There are 8 hidden switches. A switch that is on adds its own fixed numbers to the row, and there is some noise. The rows also spread widely along 9 directions, which tell nothing about the answers.
Known rows, each followed by its switches (1 for on, 0 for off):
[ 20 -19  -2   2 -15  -5 -20   6  46  22  20  -6  13  17 -23  57  17 -39
 -16  43  -5  -2  31 -27   9 -13   0  -1]  1 0 0 1 1 0 0 1
[-10  -4  24 -15  23   6 -23   7  12 -16  -1  11  30  -5  32 -37 -19 -15
 -23 -16  25  14 -13  30  22  -1  -6  -4]  1 1 0 0 0 1 1 1
[  1 -32  20 -39  17  32 -37  11  23   2  33  -4  45  15  11 -14 -23 -21
 -22 -11  17  12 -13  23  40  -9   3 -31]  1 0 1 0 0 0 1 1
[-15   9 -23 -18   7  21  38  37 -25 -14  23  50  29 -34  24 -19 -53   9
  30   8  23  -1 -19  -8   1   2 -37 -11]  0 0 1 0 0 0 0 1
[-10  -1  18 -11 -17  -8   4  40  -6   7  -4   4   1   7  -4 -21 -10 -20
 -15  18  17   9 -10   1  20 -14 -31 -14]  0 0 0 0 0 1 1 1
[-10 -21  12   5 -14  -9   4 -12  -5 -18  14  24   0  12  25  21 -21   9
  -8  -4 -11  25  -5  -2 -13   5   2   9]  1 0 1 1 0 0 0 0
[ 16  11  -2 -24 -30  13  -7  10  39  11 -20  -8 -15  -2   4  12 -20 -35
 -29  11  24  12   1  12  36 -17  -1 -11]  1 0 1 1 0 0 0 0
[ 20 -29 -19  -7 -11 -26 -18 -33  19  20 -40  -1  18 -40  13  11  35  10
 -16  21 -12  -6  -2 -13 -12 -18  16  23]  1 0 0 0 1 1 0 0
[ 18  34  -5  -3  -1  17 -20  17  56   6   9  -3  -2   2   5   6   0 -33
  -6  18  21  -5  26  -3  11  -3   0 -10]  1 0 0 1 1 0 0 1
[-10 -16   4  11 -25 -31   6  29  -9 -11  11  30  -4   1   2  17   4  -3
  -9  29 -15  11  -2 -24  -3 -11 -24  12]  0 1 0 0 0 1 1 1
[ 23 -31  -4 -31  -7  22  -9  20   8  21  25  21  27 -12   6 -30 -16   2
  -5   7 -14  -1 -38 -18   6 -13   1 -29]  1 0 1 0 1 1 1 0
[-17 -29  11   6  16 -13 -28 -30  18 -21  22   3  36  13  24  45   1  -2
 -10  -2  -4  16  18  13   1   5   8  12]  1 0 1 1 0 0 0 1
[ 26  -5 -23  -4 -54  -2  -7  16   5   2  -8  19 -40 -11  10   7  17  16
  -4  17 -26   6  -8 -36 -21 -13  20   9]  1 0 0 0 0 0 0 0
[-13 -35 -12 -12  -7 -19 -16  -1   4   5  16   0  27  -5   3  26  16   9
  -4  21 -21  -1 -16 -16   8 -16   3  -3]  1 0 1 0 0 1 1 0
[-17   9 -13  -9  21 -15   3   3  17  16   9   4  49 -27  14 -16  -1  -5
   9  22  11 -20 -10 -12  -4  -4 -21 -19]  1 0 1 1 1 1 1 1
[ 12  25   5   9  -7  14 -17  20  17 -22  17  31 -23  15  26 -13 -10  -5
   4  -3   1  15   7  -2 -12   9   9   1]  1 0 0 0 0 1 0 1
[  7   1 -11 -20  22  25 -41  -1  29  -3   3   3  39 -12  28 -14   0 -23
   1 -11  27   6   1  27  13   0  11  -8]  0 0 0 1 0 1 0 1
[-33  -8   2  11  -7 -45  23  16 -13 -16   5  28  17 -14  14  20 -12   8
  -7  28  -6   3  -6 -19   5  -9 -35  13]  1 1 1 0 0 1 1 1
[-28 -22  45   1  33   1  16 -23 -16  -9  14  14  44  21  23 -13 -34  -4
  -8 -14  23  15 -12  33  -2  17 -11 -15]  1 0 1 0 0 1 0 0
[-29  15  10   1   1 -13   3   2  -6 -16 -18   2  10 -22  37 -29  -7   9
 -10 -12  23   3 -10  15  -4   5 -11   6]  1 1 0 1 0 0 0 1
[-40 -29  -7 -17   5 -18 -53   9   1 -34  33 -10  34 -14  34   8  11  31
  -3 -19 -21  20 -23   6  31 -16   1  21]  1 0 1 1 0 1 1 1
[  4  14 -14   7  15   8  -3  12  30   3  41  29  21   2   9   8  -6 -14
  24  24  -9  -9   4 -24 -18   5  -2 -13]  1 0 0 1 1 1 1 0

New rows. What belongs after each?
[ -4  16  18   9  18  17 -13  -3  31 -16  36  26   9  30  26  -3 -17 -21
   2  -7   5   6   7   9 -20  20  12 -22]  1 1 0 1 0 0 1 0
[ 13  21  19   2  20  30 -11  12  26   2  25  22  18  12  18 -35 -19 -28
   4  -6  23   8   6  13 -16  20  -4 -27]  0 0 0 1 1 1 0 1
[-20   3 -11   1  -9 -20   8   3   3  -4  -1   5   8 -13  11  23   3   8
   1  21   2  -4   7 -14   2  -7 -13   6]  1 0 1 0 0 0 0 1
[-18   8  12   3 -22 -16   5   4   0   3 -20 -11  -9  -4  13 -18  15  -1
 -19  -1  12   3 -11   8 -11   2  -7 -10]  0 1 0 1 0 0 0 0
[-10   4  29  23  30 -20  19 -33   4  -7  -7  38  24   9  32 -21 -13 -12
  -3   2  11   2   2  13 -45  25   2 -11]  1 1 0 0 0 1 1 0
[  6   3   4   2 -18   1  24  11   0   3   4  31  -8   6   8   4 -24  -9
  -3  19   2   8  -8 -11 -10   2  -8 -13]  1 0 1 0 0 1 0 0
[ 28 -40   4   9 -49 -24 -14   1  15  17   7  10 -16  25 -15  51  24 -13
 -30  40 -34  14  11 -36 -16 -13  11   0]  1 0 1 0 0 1 0 1
[ 13  -6  -1  -7  19  -5  -8 -29  28   5 -31  12  33 -32  21   3  -4 -14
 -15  13  24  -2  19  10   0  -4   1  16]  1 0 0 0 1 0 0 1
[  0 -46  10   6  -9 -17 -57 -17  17 -30  26  11   4  23  25  36  17   8
 -15  -9 -40  36   1  -2  -3  -8  28  27]  1 0 0 1 0 1 1 0
[ -6 -18  16 -11   5  22 -28  28   7 -26  47  19  20  13  18  -9 -13   0
 -11 -16   0  20 -15  14  20   5  -5 -13]  0 1 1 0 0 1 0 1
[ -5  -5  27  22 -18  -3 -20   6  -3 -26  38  24 -14  37  22  -6   1  10
  -3 -17 -23  30  -3   0 -35  21   7 -11]  0 0 1 1 0 1 0 1
[ 17 -42  -9 -26 -27  -2 -17 -14   1   2 -36  10  11 -31  21  10  -8  -6
 -26   0   7  25 -11  11  14 -20   7  21]  0 0 0 1 0 0 0 0
[-21 -19  42   5  15 -19 -16 -18  18 -39   6  21  16  17  30  20 -27 -12
 -38 -11  12  36  15  33  25   2 -10  20]  1 1 1 0 0 0 1 1
[ -9  16   6   0 -27 -10  -4  34  11   6  -2  -4 -19   6  -1 -22  18 -10
 -14  12   1  -1 -14  -9   7  -6  -9 -23]  0 1 0 0 0 1 1 0
[ -1   9  -4  -8  21  36   9   5  14  -5  39  31  28   1  26 -16 -27  -1
  15  -6  12  -9 -13   4 -15  21   9 -36]  1 1 1 0 0 0 0 0
[-33 -46  -6   4  -3 -27  -2   0 -33 -21  21  19  39 -17  21  33   0  22
   9   6 -13  17  -5 -11  -9  -7 -17  29]  0 0 0 1 0 0 0 1
[-29  48  23   6  38  28 -14  27  15 -18  49   8  21  34  30 -54 -18 -13
  23 -20  22  -2  -6  18 -17  27  -6 -44]  1 0 0 1 0 1 1 1
[-11  47  14   2  17   8 -22  11  30 -11   3   2   3  11  29 -40  -6 -22
   1 -10  27   2   3  20  -5  10   0 -23]  1 0 0 1 0 1 1 1
[-12  -7 -17  -1 -11 -24  25  10  11   4  -2  19  20 -33   7  28 -14  -3
  -7  33   2  -2 -11 -21  15 -14 -29  14]  1 1 1 1 1 1 0 0
[ 15  23 -10   3  -2   2  13   5  25   8  16  40   3  -9  17 -16 -19  -8
  13  18  -7  -3  -8 -22 -32   8  -3 -21]  1 0 1 1 1 1 1 0
[ -7 -32   8 -11  -3 -19 -54 -11   9   5  -7 -25  25  -2  11 -13  49   7
 -19  -5 -12   5  -8   5  -1 -11  17  -5]  0 0 0 0 0 1 1 1
[-25 -35  -3  -9  16 -29   9 -36 -14   5 -24   1  52 -33  25   8   0  17
  -6   5   7  -2 -17  11  -1  -7  -5  10]  1 0 1 0 0 1 0 0
[-66 -21  13 -24  35  -4 -20  19 -16 -29  21 -33  53 -12  22  -2  -4  21
  -1 -18  26   5 -13  30  58 -15 -26  18]  1 0 0 0 0 0 0 1
[-22  -3 -16 -12  -4 -23  -7   8  -7   5 -11   0  26 -32  17 -21  17  17
   2  12  -1  -8 -20  -7  -1 -10 -14 -10]  0 0 1 0 0 1 1 1
[ 10  29  28  20  27  24  -2  -3  35 -11  29  28   1  31  19 -17 -18 -19
   7  -4  14   7  16  12 -22  25   6 -17]  1 0 0 0 1 1 0 0
[ 12  -7  19  -6   0  18   2  12 -11   7  13  24  13  -3  20 -53 -12  14
   1  -9   0   1 -21 -11 -36  13   2 -21]  1 0 0 0 1 0 0 1
[-31  10   5  17 -29 -36  18  11  -7  -2 -13 -10 -15  -2   5   9  21   6
 -12  14   2   2  -2 -10 -11  -2 -18   2]  0 1 0 1 0 0 0 0
[ -7   9  15   7 -22   3   5  33 -11 -12  20  16 -22  19  12 -11  -6   7
   2   4  -5  11  -3 -17 -17   3  -6  -7]  1 0 0 0 0 0 0 1
[ -2 -10  10 -15 -14 -13 -24  18   5  -7  -8   5   3 -21  24 -31  -5   8
 -21  -6  -6  20 -21  -2  11 -18 -10  14]  1 0 0 1 1 1 1 1
[ 17  10   9 -11 -14  27   6  23   7 -15  16  42 -12   6  25 -17 -43  -8
  -5  -3  11  19  -5   0  -3   5  -2 -12]  1 0 1 0 0 0 0 1
[ 25 -11  13   8 -32   5 -35  13  20  -8  18  16 -25  30  13   7   6 -14
 -18   0 -20  26   3 -11 -18   0  20   1]  1 0 0 1 0 1 0 1
[ -7   7  12 -33 -13   8 -34  31  -3 -23 -23   1  -9 -23  41 -66 -17  13
 -24 -30  15  27 -33  25  36 -18  -3   9]  1 0 0 0 0 1 1 1
[-51  15  30  29  15 -39   9 -19   0 -32  12   9   5  15  26   4   9  18
  -6  -8   0   8   7  16 -19  22 -14  -3]  0 1 1 0 0 0 1 0
[ -3 -10  12 -21 -16  -3 -16  19   6  -4 -14   0   1  -4  14 -13  -8  -8
 -23   4  11  14  -5   2  23 -19  -8   4]  1 0 0 0 0 0 1 1
[ 33 -28   3  -7  -3  -1 -15 -18  23  30   5  20  28  13  -1   7   8 -27
 -16  29  -9  -6   1 -16 -27   0  16 -32]  1 0 1 0 0 1 1 1
[ -6 -14  25   3 -11   1 -12   5   5   6  14  -4   5  29   2   0   5 -17
 -13  -2   4  16  -6  10  -5   5   0 -18]  0 0 0 1 0 1 0 0
[ 12 -41  16  -4 -31  -6  16  24 -21  27   7  18  18   9  -7  -8  -5 -22
 -21  23  -2   7 -23 -21 -22  -3 -15 -24]  0 1 0 1 0 1 0 1
[-15  -6  12 -27  -6  30 -18  39 -10  -1  21 -14  10   3   9 -44  -3   2
  -2 -20  15   8 -34  16  28  -7  -6 -25]  0 0 0 0 0 1 0 0
[-58  -1  17  13  -4 -44   5  -3  -4 -14   0 -27   8   9   9  30  11  11
 -11   7   4  10  -2   8  21  -7 -24  13]  1 0 1 1 0 1 0 0
[  6  -6 -16 -19 -30  -9 -33  33  11   6  -2  -6 -10 -11   7 -13  26   5
 -12  15 -17   1 -16 -23  10 -25   5  -2]  1 0 0 0 0 1 1 1
[ -9   6  22  24 -34 -29   8  -7   7  -5   2   4 -28  12   5  11  15  13
 -15   7 -15  17   5 -12 -25  10  -7   0]  0 0 1 1 1 0 0 0
[ 21 -34 -19 -10   2 -18  49 -32   1  19 -28  64  42 -31  11  39 -48 -27
  -1  50  11  -1   6 -20 -19 -10 -17   5]  1 0 1 0 0 0 1 0
[ 20 -10  15  -1 -37   3 -13  26   9 -15  11  32 -24  12  11  -3  -9  -8
 -29   1  -9  27  -9  -4   2   0  -3  -4]  0 1 1 0 0 1 0 1
[-45   3  13   4  39   4 -23   9   3 -39  38   5  38   8  38   1 -14   4
  14 -21  14  15   1  24  13   9 -10  11]  1 0 0 1 0 1 0 1
[-58  31   6  -2   8 -21  55  34 -32 -20  -3  28  12 -24  22 -28 -48  10
  16   7  32   6 -22  11  20  -2 -60  -2]  0 0 1 0 0 1 1 0
[ 13 -24   9 -25 -19  10 -27  21  14  -5  18  18  12 -10  14 -11 -22  -5
 -22  -3  -4  25 -15   0  21 -12 -12  -5]  0 0 1 1 1 0 1 1
[-22 -44  13 -32   5   8 -33  14 -15 -28  31  10  35  -8  31 -16 -21  27
 -12 -25 -11  24 -31  11  28 -12  -3   3]  1 0 1 0 0 0 1 1
[-19 -10  10   2  27  12  10  25  -4  -1  52  26  52  -3  16 -16 -23  -5
  14  10   6  -6 -17 -13 -11  11 -24 -17]  1 1 0 1 1 1 0 1
[ -7 -31 -16 -17 -19 -26 -26  16  15  -5   6   6  24 -31   5  29   3   0
 -16  22 -15  15  -8 -15  35 -28 -25  24]  0 0 1 1 1 1 1 1
[ 18  41  -4   1 -11   6 -21  25  43   5  -8   9 -15   0   8 -27  17 -32
 -10  16  17  -8   9  -1  -3   1   2 -26]  0 1 0 0 0 1 1 1
[-14 -18   4  13  -5 -33  -7   3  -4 -12   9  22  14  -2  16  11  17   8
  -7  18 -19   4  -3 -21 -20  -4  -5  11]  1 1 0 0 0 1 1 1
[  0  10 -10 -24  21   7 -20  12  17   3 -12  10  37 -42  24 -45  -5  -6
   1   1  25  -5 -13  12  17  -9 -15  -4]  0 0 0 0 1 1 1 1
[-22   2   1 -16  25  26  -7   7   5  -8  18   3  38  -5  23 -13 -22 -11
  13 -15  32   4  -9  27  16   3  -9 -14]  0 0 0 1 0 0 0 0
[ 33 -68   4 -15   7  33   1 -16   5  21  50  39  51  25  -3  32 -23 -18
   3  21 -15   3  -7 -18 -25   9  21 -35]  1 0 1 0 0 0 0 0
[-29 -13  46   8  -6   1  12  17 -30  -7  23   7   4  36  12 -31 -17  -1
  -5 -19   9  25 -24  15 -15  15 -16 -21]  0 0 0 1 0 1 0 0
[-24  -8  19 -24  11  12  12  21 -16  15   2 -12  38  -3   7 -31 -19  -8
  -7   2  34  -7 -18  12  16  -4 -22 -26]  1 0 0 0 0 0 0 1
[-30  -4  18 -27  27  12 -45  33  21  -2  30 -36  43   0   2 -32  16  -7
  -9 -10  20  -1 -13  22  56 -13 -20 -19]  0 0 0 0 1 1 1 1
[  4 -22  28  13 -46 -10  -4  16 -22   2  27  12 -26  37   0 -13  23  23
 -10   0 -36  15 -13 -27 -48  15   7 -30]  0 0 1 0 0 0 0 1
[ -5 -11 -17 -13 -23  -9   8  29   3  11  -8   2   7 -23  -6  14   8 -11
 -10  28   8  -4 -14 -12  25 -21 -20   1]  0 1 0 0 0 1 0 0
[-19 -32 -21 -11   1 -17   6 -11 -16   8   4  10  53 -33  15  14   4  12
  10  16   0  -8 -12 -10 -17  -2 -11  -5]  0 0 1 1 0 0 0 1
[-28 -28   7 -12  -7   4 -27  27 -10 -28  47   6  10  16  22   4  -9  21
   4 -17 -23  23 -22  -6  12  -8   2   5]  1 0 0 1 0 0 1 0
[ 30   5 -30  -9  17  26  -1   9  49  41  18  16  51  -4 -12  25   2 -67
   9  53  30 -31  18 -13  -7   2  -3 -44]  0 1 0 1 0 1 0 1
[-18 -15  34   5  16   1   4   3  -4 -15  18  14  21  10  13 -10 -17   0
  -5  -9  10  22  -5  18   8   7 -19   5]  0 0 0 0 1 1 0 0
[-35  24   4 -11  16  -7  -5  22  20  -2  17 -10  32 -21  16 -33   0   1
  -4  -3  21 -11 -13   8  16   4 -29 -25]  0 1 1 1 1 0 1 1
[  4 -15   6  -5  -6  -5 -17  10  22  17  11  -3  14  14  -5   4  19 -19
 -17  21  -8  -8  -8 -11   2  -8   7 -22]  1 1 0 0 0 1 1 0
[-15 -28   5 -15   9  23 -37   6  17 -29  49   0  23  14  13  27  -3   7
   0 -16  -5  20  -2  17  34   0   9  -1]  0 0 1 0 0 0 0 0
[  4 -44 -24 -24 -18  -3 -33   3  -4   8  23  10  37 -17  14   4  18  15
   2   6 -28   2 -22 -21 -12 -10  11 -13]  0 0 1 1 0 0 1 1
[-26   0  21  -8  28  -6  -5  14  -4 -21   9  17  33 -17  28 -36 -25   7
  -3 -10  16  12 -13  12  18  -5 -27  12]  1 0 0 0 1 1 1 1
[ -2   9  -5  -2 -27 -11   1   7  -3  17 -25  -8  -8 -11  15 -20  15   2
  -8  11   5  -6  -8 -13 -26  -4   2 -11]  1 0 0 1 0 0 0 1
[  2  23  15  -1 -31  18  -6  67  28 -13  41   8 -29  19  -4   2 -23 -21
 -19  13   7  16   1 -17  33  -8 -25  -5]  1 1 0 1 1 0 0 1
[ -1   4  55  -1   4  21 -33  -7  17  -3   5 -18   3  45  18 -40  -1 -27
 -30 -33  28  23   6  45  -6  20  12 -32]  0 0 0 1 0 0 0 1
[-16 -29 -15 -13 -20 -10   2  23 -21  22  11 -11  27 -13  -9   4  29  12
   7  25  -7 -15 -16 -28  -7 -14 -13 -15]  0 0 0 0 0 0 0 1
